All groups share one centre, and each spreads out both ways along 9 directions, with some noise.
(in the rows, 128 means zero)
Known rows, each followed by its group:
[ 91  91 126 146 120  97 109 117 147 151  60 103 138 100] => sodaf
[123 150 142 101  55 123 107 115 157 146 109 114 162 167] => fevag
[133  88 135 129 128 101 145 143 123 122  92 130 138 126] => gen
[131 139 132 113  99 132 102 107 160 157  97  70 148  64] => gen
[150 126  41 113 118  82 116 110 144 146 183 109 152 150] => sodaf
[148 142  74  97 113 113 107 116 209 160 144 102 132 100] => sodaf
[129 141 114 126 108 101  74 153  82 102 108 179 175  94] => forud
[141 119 131 141 107  90 122 126 180 151 123 152 136  68] => fevag
[125 102 142 155 139 112 149 137 148 198  99 109 129  82] => forud
[137 149 108  94 131 153  90 150 103 148 142 150 174  86] => forud
[128  71 111 132 165 111 128 128 120 130 146 191 161  96] => fevag
[ 60 147 100 120  81  95 142 147 105 183 150  55 151 122] => sodaf
[ 62 107  73 142 174 123 151 110 120 135 166  87 128 169] => gen
[133  46  87  70 175 153 167 138 108 151 155 128 131 181] => fevag
[ 91 120 132 129 128 132 138  92 161  94 121  99 162 162] => sodaf
[125 110 146 153  85  90 126 112 157 148  66 103 111 149] => gen
[118 101 103 119 138 130 138 108 116 142 152 103 129 153] => fevag
[104 100 100  75 168 141 142 175 170 131  93  97 100  80] => sodaf
[ 79  81  93 159 151  83 128 125  77 113 132 145 153 128] => sodaf
[130  64 109 100 170 139 161 120 123 121 196 176 111 133] => fevag
[126  49  89 113 194 125 189 108 185 144 126  80 163 146] => forud
[122 106 157 132 132 130 121 132 133 124  77 120 118  71] => gen
[125 123 134 158 136  87 186 117 212 124 164 130 127 115] => forud
[ 25 110  99 144 130 100 141 107 102  97 129  69 143 169] => gen
[120 103 106 138 188 128 129 158 133 131 136 189  83  99] => fevag
[143 137 151 121 120 132 133 154 110 120 128 148  93 106] => forud
[139 121 119 119 106 115 140 142  97 151 110  81 105 143] => forud
[139 152 118 180 167 141  82 127 107 164  88 135 103  87] => fevag
[118 118 140 137 104 118  94 126 126 150  63 137 128 146] => fevag
[166 125 170 110 109 142 122 172 106 163  81 140 124  72] => gen
[ 54 163 170 112  81 124 150 155 141  82 107  92 132 140] => sodaf
[130 110  86 104 116 142  94  68 132 133 146  99 123 165] => forud
[159  99 125 143 135 156 133  83 127 240 134  75 138 111] => sodaf
[117 141 102 112 135 121 152 158  81 109 214 150 106 133] => sodaf
[162  93 157 113  97 117 140 115 152 150 125 135 154  85] => fevag
[115  60  85 154 127  70 118  97  81 133 127 134 168 150] => gen
[ 69  89 129 124 119 120 116 116  30  88 135 113 143 108] => gen
[117 180 125 155  92 105 103 132  95 141 189 164 111  97] => forud
[ 99  99 132 118 140 153 123 110 110 130 119 115 104 137] => forud
[134  93 105 138 114  79 111 117  91 125 145 170 183 114] => gen
[ 96 109  91 113 131  89 179 137 115 125 163  50 217 106] => fevag
[149 111 122 110 137 135 134 155  84 154 149 147 145 108] => gen
[109  74 107 172 141  30 190 147 146 100  93 106 170 141] => forud
[143 130  99 131 133 110 119 125 145 127 158 153 159 113] => sodaf
[125 129 130 179  84  77 119  84  84 115 149 141 181 181] => sodaf
[ 54 137 112 157 130 119 115 104 141 143 109  75 127 124] => gen
[140 143 125 123  65 102 146  70 180 158 176  52 134 113] => fevag
[112 127 125 155 105  66 139 121 180  97 124 140 167 121] => forud

New rows. What belongs after each?
[ 40 150 160 142 131 159 138 109 159 163 149  98 203  85] => sodaf
[134  62 108 136 154 110 156 131  59 146 101  94 143 167] => sodaf
[216 110 134 107 141 139 141 139 123 102 120 154  74 152] => sodaf
[115 109 124  94  91 153 117 110 108 181  73  27 108 167] => forud
[ 84 156 141 124 134 155 147 117 137 114 201 135 132 124] => sodaf
[137 168 154 131  99 117 135 159 106 111 163 167 137 118] => sodaf
[113 109  75 131 202 139 144 132 108 131 194 143 116 119] => fevag
[132 114 114 100 146 130 156 188 102 164 108 106 174 117] => gen
[142 107 128  68 174 179 164 183 103 129 154 156 145 133] => fevag
[151 143 159 133 110 131 134 149 156 161 104 141  95 121] => gen
[122 134 123 141 120 112 108 168 101 192  93 136 175  96] => gen
[ 94 126 163 125 106 128 136 136 140 113  83 107 111 123] => sodaf
[138 112 163 166 143 156 109 102  72 143  83 109  80 114] => fevag
[172  99  92 141 172 126 143 135 151 205 133 142 124 135] => gen
[132 100  98  84 167 157 116 133 127 114 129 136 175 119] => forud
[ 61 125 132 142 139 105 125 172  95 109 149 180  99  65] => sodaf
[ 25 154 105 120  88  95 125 138 146 130 155  90 119 102] => sodaf
[ 72 103 129 140 127 113 116 132  82 118  98 124 139 126] => forud
[112 139 125 124 133 117 138 155 105  94 161 156 134 117] => forud
[132  96 132 122 145 134 159 131 101 110 112 104 150 168] => sodaf
[145 101 131 179 159 117 119 130 130 190 106 187  90 126] => gen
[171 118 138 117 112 145 116 130 104 187 127 132 106 106] => gen
[ 93 128 118 155  63  44 114 135  93  94  96 123 146 157] => sodaf
[ 91 176 117 147 119 104 146 154 133 136 105  35 127 100] => fevag
[119 140 131 118 127 119 151 155  94  72 170 157 114 153] => sodaf
[ 92 110 163 159 150 117 116 124 145  72  86 182 185  99] => sodaf
[110 107 117 147 158 128 104 138 104 170  89 128 158  61] => gen
[110 146 123 128 149 162 131 149 135 192 114  88 109 110] => gen
[ 91 113  97 130 127  96 120 117 135 101 140 132 125 132] => sodaf
[ 74 120  96 116 138  92 120 172 138 119 118 140 147  71] => sodaf
[150 155 155  89 115 148 140 185 145 144 102 118 150  87] => forud
[166  83  89 169 179  99 149 112 152 206 161 138 139  79] => forud
[103 144 129 115 140 145 174 175  61 159 195 115 162 115] => sodaf
[ 70  64 118 142 161 132 130  97 113 148  97 103 138 133] => forud
[ 88  84 118 180 151  88 126 119 109 130 105 159 121 148] => gen
[100 112 167 161 110 109 147 141  45 120 124 141 111 143] => sodaf
[139 140  73  85 114 109 144 136 135 143 193 104 210 135] => gen
[ 92 136 141 143 141 146 121  96 147  97 160 138  84  95] => gen
[ 63 119 126 149 137 101 151 167  95 114 114 141 147 158] => gen
[ 67 124 126 154 108  81 122 143 101 123 112 136 183 108] => sodaf
[132 111 121  82 128 120 141 181 148  98  82 116  64 113] => sodaf
[ 93 146 156 126 147 147 128 158 130 101 153 185 139  77] => forud
[ 53 113 147 172 122 104  96 101 146 133 109 156 114  69] => sodaf
[136 141 109  63 135 151 165 189  91 116 144  87 141 144] => forud
[ 66 141 138 159 118 120 132 121  93 155 186 141 141  99] => sodaf
[106 105 100 108  96  79 132 138 174 144 120 128 172 135] => fevag
[198 133 139 128 119 139 140 115 111 139 161 143 101 153] => sodaf
[155 120 106  88 129 100 156 183 137 103  99 105 190 128] => forud
[135  92  97 165 139  84 121 120  71 161 140 150 173 119] => sodaf
[ 89 124  79 152 179 104 130 134 171 138 144 136 190  97] => gen
[117 149 128  86 125 161 149 141 102 113 178 115 178 149] => fevag
[ 59 112  96 131 142 130 109  74 193 131 156 111  94 104] => sodaf
[123  73 143 102 144 145 178 130 101 124 135 101  90 143] => fevag
[132 108 149 143 152 127 144 149  82 111 124 164 163 122] => sodaf
[187 145 130  87 118 135 133 149 178  96 119 142 104 130] => sodaf
[ 68 115 129 130  71  79 137  78 125  45 160 107 128 177] => gen
[118 168 140 122 113 156 140 129 105 141 121  45 113 144] => fevag
[106 107 140  97 123 121 146 132 136  64 113  93 156  86] => gen
[142 123 192 133  69 118 124 142 100 125  88 156  78 128] => gen
[140 124 107 129 138 104 119 163 124 148 134 162 153  71] => sodaf
[119 178 175 111  74 137 147 139 135 111 138  87 152 105] => fevag
[138 179 117 119 160 154 142 196 170 209 131 136 154  95] => gen
[110  87 101 126 185 138 134 118 105 112 155 132 139  88] => gen
